There are 3 nested groupings, the coarsest first. Each group lies inside one group of the grouping before and may be the whole of it. The rows also spread widely along 8 directions, which tell nothing about the answers.
In the rows, 128 means zero.
Some rows, each with its group in each grouping after it:
146,131,147,140,115,143,154,84,116,81,158,105,138,80,144,114,126,184,145,101  K_544 K_158 mep
63,109,108,128,160,159,96,131,110,122,131,128,125,139,110,159,131,139,137,101  K_546 K_806 Modeb
71,159,104,117,141,164,124,140,120,120,109,140,118,89,109,163,132,136,138,93  K_832 K_703 dagub
76,151,116,144,153,80,136,151,106,74,127,127,166,138,90,124,139,94,101,128  K_546 K_309 Nit
135,159,139,148,126,92,110,139,148,82,136,116,153,126,139,126,113,126,102,130  K_832 K_297 Deg
122,132,131,145,144,101,94,144,149,104,127,116,155,148,112,121,122,110,104,132  K_832 K_227 rokon
129,150,127,121,132,101,151,127,122,106,115,138,144,127,93,117,144,105,117,149  K_832 K_297 fugu
158,118,149,126,88,143,151,95,118,115,153,140,93,116,173,128,117,152,143,116  K_544 K_314 lenal
177,135,145,144,116,120,153,109,148,116,141,103,159,103,112,93,127,128,129,135  K_544 K_158 mema
140,116,128,119,99,153,154,133,124,164,114,156,104,113,118,145,128,104,139,127  K_546 K_726 vivut
79,119,108,126,139,192,114,158,136,166,106,145,112,89,88,168,131,103,145,93  K_832 K_227 Soz
118,146,120,116,100,114,142,115,117,100,136,158,94,135,172,150,130,138,129,105  K_544 K_751 kotos
84,157,125,129,119,126,130,136,106,101,126,144,119,111,146,153,119,143,119,109  K_546 K_806 pesa
80,123,171,121,115,113,106,135,100,111,127,153,98,129,165,124,106,161,107,133  K_544 K_314 Fege
109,115,157,129,145,103,69,155,140,141,117,120,148,161,122,115,100,139,91,161  K_546 K_975 lirim
96,148,129,108,140,119,80,133,136,120,107,133,122,152,138,139,116,157,109,138  K_832 K_703 Reva
114,84,162,146,108,150,168,130,88,127,143,175,91,80,136,136,131,105,147,117  K_832 K_703 rif
149,166,81,110,132,131,146,122,162,133,113,110,149,149,79,122,144,91,133,129  K_544 K_314 lenal
103,116,111,114,160,128,71,133,144,124,118,120,136,182,105,146,131,122,121,135  K_832 K_297 Deg
108,121,87,96,117,199,131,111,128,157,122,146,79,131,127,174,135,129,167,86  K_544 K_314 lenal
92,169,113,129,138,121,88,164,152,122,107,130,133,128,128,151,113,120,108,116  K_832 K_703 dagub
102,145,94,93,128,166,161,94,102,114,114,149,101,110,109,158,155,148,157,106  K_832 K_703 Reva
82,133,142,100,137,176,120,129,116,157,99,133,120,92,89,124,125,162,134,127  K_544 K_314 Fege
158,126,127,129,132,110,137,114,147,124,129,109,157,144,96,99,138,110,125,146  K_544 K_158 mema
95,124,151,117,105,91,143,142,99,119,123,182,94,140,156,129,126,113,110,140  K_544 K_751 kotos
153,161,130,121,91,125,204,79,102,77,147,141,119,78,148,122,144,158,146,106  K_544 K_751 kotos
187,58,178,141,117,160,154,76,109,127,160,123,122,99,120,96,131,153,157,145  K_832 K_703 Reva
97,118,143,147,126,142,111,141,117,107,141,142,109,102,152,151,113,134,130,100  K_832 K_703 dagub
143,100,145,108,105,124,121,153,136,196,96,166,105,162,112,126,120,84,116,173  K_546 K_726 vivut
165,125,183,132,95,115,177,103,104,111,134,148,123,77,134,92,124,150,125,159  K_832 K_703 Reva

New rows, each followed by its group in each grouping:
147,109,167,141,127,134,137,101,110,114,144,110,152,104,113,98,121,161,128,148  K_546 K_806 pesa
116,172,94,100,98,141,148,115,133,123,114,148,95,119,154,162,132,144,142,99  K_544 K_158 mep
170,161,110,131,128,135,153,90,153,96,138,81,169,100,101,106,138,155,140,115  K_544 K_158 mep
113,127,171,108,111,140,119,143,124,168,105,152,110,112,125,107,105,142,114,158  K_544 K_314 lenal
109,135,111,140,141,92,189,115,102,73,140,132,153,124,84,109,164,82,130,121  K_544 K_158 mema
186,122,150,125,86,142,164,99,137,144,135,131,115,99,141,110,123,144,145,136  K_544 K_158 mep
137,83,127,117,128,124,94,147,146,191,112,151,111,200,112,131,123,77,122,172  K_546 K_806 Modeb
184,140,143,122,99,133,118,120,161,143,123,127,124,126,140,128,113,134,126,146  K_832 K_297 Deg
108,105,107,139,148,97,152,131,116,95,143,141,139,161,95,124,156,68,128,122  K_544 K_751 kotos
88,161,122,111,119,158,153,106,102,96,126,133,110,83,129,142,132,170,141,92  K_544 K_314 Fege
90,127,168,133,115,89,136,147,102,109,125,159,118,117,148,111,116,129,104,142  K_544 K_158 mep
144,139,108,99,100,158,149,107,121,150,115,144,105,126,123,152,135,135,148,123  K_546 K_309 Nit
109,125,143,156,139,104,135,142,124,90,146,126,153,110,116,112,127,111,114,116  K_544 K_751 kotos
168,134,112,117,119,111,141,131,163,158,111,126,142,159,93,110,139,77,126,156  K_544 K_158 mema
103,114,153,125,119,79,115,132,106,97,129,163,106,166,154,127,126,118,103,151  K_832 K_227 Soz
154,86,116,107,133,135,84,137,161,187,108,145,106,201,113,137,129,83,132,164  K_832 K_703 rif
170,138,109,140,110,170,155,97,149,113,154,107,133,83,130,140,133,143,159,80  K_544 K_751 kotos
143,101,148,122,113,170,123,98,125,135,145,129,109,103,145,132,120,174,150,109  K_544 K_751 kotos
116,153,120,160,162,89,123,133,139,52,146,93,188,124,89,115,136,109,107,119  K_832 K_297 Deg
120,89,171,135,115,182,121,149,124,176,121,156,105,76,115,138,110,122,139,127  K_832 K_297 Deg
130,95,136,122,133,160,89,144,149,177,113,139,111,139,114,139,117,114,132,140  K_832 K_703 Reva
126,94,153,162,122,103,191,129,82,93,154,146,144,101,93,106,143,78,130,133  K_546 K_309 Nit
146,137,123,113,140,172,141,100,142,142,119,101,158,87,73,109,140,159,147,122  K_544 K_751 kotos
142,144,123,125,117,115,164,83,105,82,145,125,132,128,134,123,140,154,135,129  K_546 K_806 Modeb
95,147,89,103,132,180,146,129,134,157,101,135,119,98,84,153,145,124,154,100  K_544 K_158 mep
82,187,107,117,129,131,88,163,159,128,106,126,128,129,137,151,104,133,106,106  K_544 K_314 lenal
100,183,118,125,111,148,150,147,136,126,110,134,125,73,116,140,120,127,125,100  K_544 K_314 Fege
128,106,154,138,125,110,134,160,130,147,116,155,132,129,95,115,126,70,113,161  K_832 K_297 Deg
95,100,165,116,122,123,112,134,97,138,123,156,105,138,144,131,111,151,113,148  K_546 K_975 lirim
150,80,156,167,147,122,123,120,135,102,166,100,165,121,105,96,127,117,129,123  K_544 K_751 kotos
148,118,133,167,131,164,115,139,155,123,150,103,145,82,120,137,113,118,141,94  K_832 K_703 dagub
134,114,148,108,110,153,136,111,115,142,119,154,101,116,127,136,129,142,141,139  K_832 K_297 Deg
98,136,138,118,142,180,86,123,142,141,119,104,137,92,122,136,112,190,135,101  K_544 K_158 mema
94,185,87,112,128,91,123,155,147,111,105,144,133,154,124,147,134,97,105,119  K_544 K_751 kotos
96,70,155,124,147,115,96,152,115,155,115,161,111,167,108,120,126,94,114,166  K_832 K_703 Reva
106,164,122,105,129,157,68,145,153,159,97,114,136,125,125,151,101,171,114,123  K_546 K_309 Nit
51,121,81,126,177,118,82,144,119,99,126,121,141,192,100,162,140,104,119,111  K_546 K_806 pesa
106,118,128,140,133,138,123,161,141,147,121,133,129,124,95,126,122,80,124,123  K_544 K_314 Fege
159,137,132,151,113,95,131,121,133,87,153,114,148,140,143,123,120,120,116,125  K_546 K_309 Nit
108,136,113,135,150,175,115,128,136,133,124,99,157,95,84,139,126,146,140,107  K_546 K_806 pesa
80,91,114,118,137,143,118,128,107,125,135,159,94,154,133,158,140,114,141,102  K_544 K_751 kotos
122,101,184,90,112,146,130,110,95,163,102,169,97,114,119,112,124,166,129,177  K_832 K_297 Deg
140,139,122,170,118,127,144,126,136,70,164,116,134,89,151,146,122,117,133,82  K_832 K_703 Reva
82,95,127,129,134,115,120,170,108,153,114,167,116,160,100,143,130,64,116,142  K_546 K_309 Nit
115,86,154,111,131,101,88,124,117,132,120,154,106,191,137,121,126,126,110,167  K_832 K_227 Soz
106,139,120,161,156,135,134,126,122,64,152,103,163,87,98,137,136,125,131,88  K_832 K_297 fugu
135,111,177,161,101,119,139,126,116,100,160,134,120,88,170,116,107,143,124,111  K_544 K_158 mema
159,133,132,92,95,162,142,116,133,193,97,150,105,123,114,130,124,136,140,162  K_546 K_806 pesa
153,111,135,139,104,94,120,131,129,117,144,141,117,172,156,134,118,101,117,139  K_546 K_309 Nit
74,173,97,122,130,96,107,189,144,135,90,151,131,153,112,159,121,76,93,125  K_546 K_726 vivut
141,129,128,137,128,120,173,95,107,77,142,127,144,106,100,112,151,124,138,120  K_832 K_227 rokon
121,112,174,98,116,154,114,124,114,167,101,157,106,109,118,120,117,161,126,164  K_832 K_297 Deg
124,142,125,88,124,185,101,126,146,181,89,139,108,109,105,152,123,157,139,134  K_832 K_297 fugu
83,112,130,109,153,207,89,116,126,150,123,110,122,100,104,140,118,184,150,98  K_544 K_314 lenal
102,134,134,125,125,123,104,156,132,134,113,155,111,134,133,151,118,108,114,130  K_832 K_297 fugu
123,122,121,175,132,118,140,145,129,74,162,126,138,107,128,150,130,80,129,89  K_832 K_297 fugu
167,113,137,159,137,85,138,116,145,86,159,102,171,147,109,92,135,99,117,137  K_544 K_751 kotos
97,184,117,106,100,144,167,136,111,140,98,163,108,81,125,150,127,137,129,121  K_546 K_806 Modeb
122,107,143,105,107,123,163,124,103,150,117,172,95,144,116,114,136,96,131,156  K_544 K_314 lenal
109,111,138,130,132,150,182,111,88,106,133,151,125,82,83,127,153,112,149,121  K_832 K_297 Deg
131,159,87,167,125,91,144,145,157,69,154,111,151,133,136,143,132,75,122,86  K_544 K_158 mep
76,92,151,120,136,76,97,149,95,112,122,178,94,194,151,133,125,99,103,160  K_832 K_703 dagub
83,167,126,101,144,101,104,157,133,130,86,146,140,146,93,129,129,116,98,160  K_832 K_297 Deg
184,109,137,127,114,171,170,63,123,110,156,98,132,94,108,104,140,163,165,115  K_544 K_314 Fege
135,78,128,143,133,87,142,126,112,107,151,140,129,186,116,122,139,73,121,147  K_546 K_975 lirim
147,79,132,133,144,154,90,106,140,130,146,115,123,155,126,133,127,138,146,126  K_832 K_703 rif
125,166,88,121,141,116,180,105,119,74,126,123,155,120,73,132,165,100,138,119  K_832 K_297 Deg
118,115,174,130,116,89,106,171,137,160,111,161,126,142,132,103,106,100,91,170  K_544 K_751 kotos
189,129,97,144,116,156,141,100,159,115,151,90,148,121,115,143,133,123,151,95  K_546 K_726 vivut
109,130,118,103,164,150,91,118,139,140,103,114,146,142,82,124,136,151,129,143  K_832 K_703 rif
166,123,115,130,140,112,127,118,151,127,130,99,165,160,87,109,133,107,120,152  K_546 K_975 lirim
153,119,158,110,119,146,119,102,127,142,119,132,121,115,128,111,122,170,133,154  K_832 K_703 rif
129,119,149,117,130,153,124,108,116,124,126,131,124,105,114,128,129,159,136,132  K_832 K_297 fugu
137,97,146,125,130,101,129,121,122,123,125,143,128,162,107,108,138,101,118,164  K_832 K_227 Soz
115,115,129,113,150,163,77,146,155,176,95,123,139,134,79,129,122,127,124,141  K_832 K_227 rokon
98,139,125,90,115,133,142,113,105,130,112,159,95,143,130,132,134,139,131,135  K_544 K_314 lenal
152,122,157,135,112,86,107,155,146,154,116,139,139,166,129,104,106,96,95,183  K_546 K_806 pesa
159,107,151,111,122,103,149,106,118,128,119,145,131,155,95,99,144,108,125,181  K_832 K_297 Deg
152,109,148,152,130,164,116,113,137,120,148,91,156,89,113,123,114,160,138,107  K_546 K_726 vivut
123,181,104,140,119,120,170,136,126,95,125,121,158,87,97,133,135,108,124,106  K_546 K_309 Nit
107,113,141,105,129,101,123,136,109,143,107,155,119,168,113,122,127,116,108,169  K_546 K_975 lirim
74,123,125,140,121,163,126,142,113,113,140,143,97,96,146,162,118,129,140,75  K_544 K_314 Fege
164,147,134,119,135,136,142,98,141,121,118,107,159,103,87,99,138,150,133,150  K_832 K_703 rif
113,140,89,99,147,116,99,134,150,139,95,135,134,188,87,140,146,95,119,144  K_832 K_227 rokon
102,121,169,131,116,105,113,155,122,136,122,158,117,120,146,117,108,128,103,142  K_544 K_751 kotos
126,159,122,151,130,96,87,162,167,103,129,118,144,140,146,138,106,109,98,122  K_832 K_703 Reva
121,144,140,112,83,97,171,146,113,140,111,192,88,124,151,132,129,92,117,142  K_544 K_751 kotos
127,129,93,121,127,107,116,123,130,108,133,131,125,187,129,152,136,101,126,123  K_546 K_309 Nit
93,102,111,117,146,111,118,127,107,111,126,155,106,181,118,144,146,93,130,135  K_832 K_703 dagub
119,81,138,124,129,127,134,108,98,114,140,160,97,153,133,135,142,115,141,134  K_832 K_703 rif
113,105,136,163,131,76,145,131,109,63,167,139,135,147,142,119,135,90,116,113  K_544 K_751 kotos
91,106,117,138,134,132,127,174,125,163,113,158,121,144,94,147,128,57,123,134  K_546 K_806 pesa
123,123,175,107,109,126,127,127,111,144,109,163,108,114,132,118,118,148,117,165  K_832 K_297 Deg
120,176,133,101,130,102,119,118,136,112,107,117,148,143,113,100,123,156,104,157  K_544 K_314 lenal
163,162,99,120,122,132,96,128,183,138,112,106,142,148,118,141,123,120,121,128  K_832 K_227 Soz
133,98,133,132,140,191,99,123,151,160,135,106,136,98,105,133,119,152,150,101  K_544 K_751 kotos
109,154,102,115,135,120,79,155,155,142,106,123,139,167,120,151,115,118,108,130  K_546 K_309 Nit
163,114,151,119,118,133,123,98,134,128,128,123,130,130,120,110,129,151,130,150  K_832 K_227 Soz
94,175,104,100,127,134,74,127,149,116,104,128,112,147,154,165,117,171,114,110  K_832 K_227 Soz
160,122,108,130,137,140,157,75,129,86,157,99,151,124,105,117,152,145,153,105  K_544 K_751 kotos
111,137,124,98,153,129,101,123,137,140,92,124,149,149,72,113,139,137,117,158  K_832 K_227 rokon
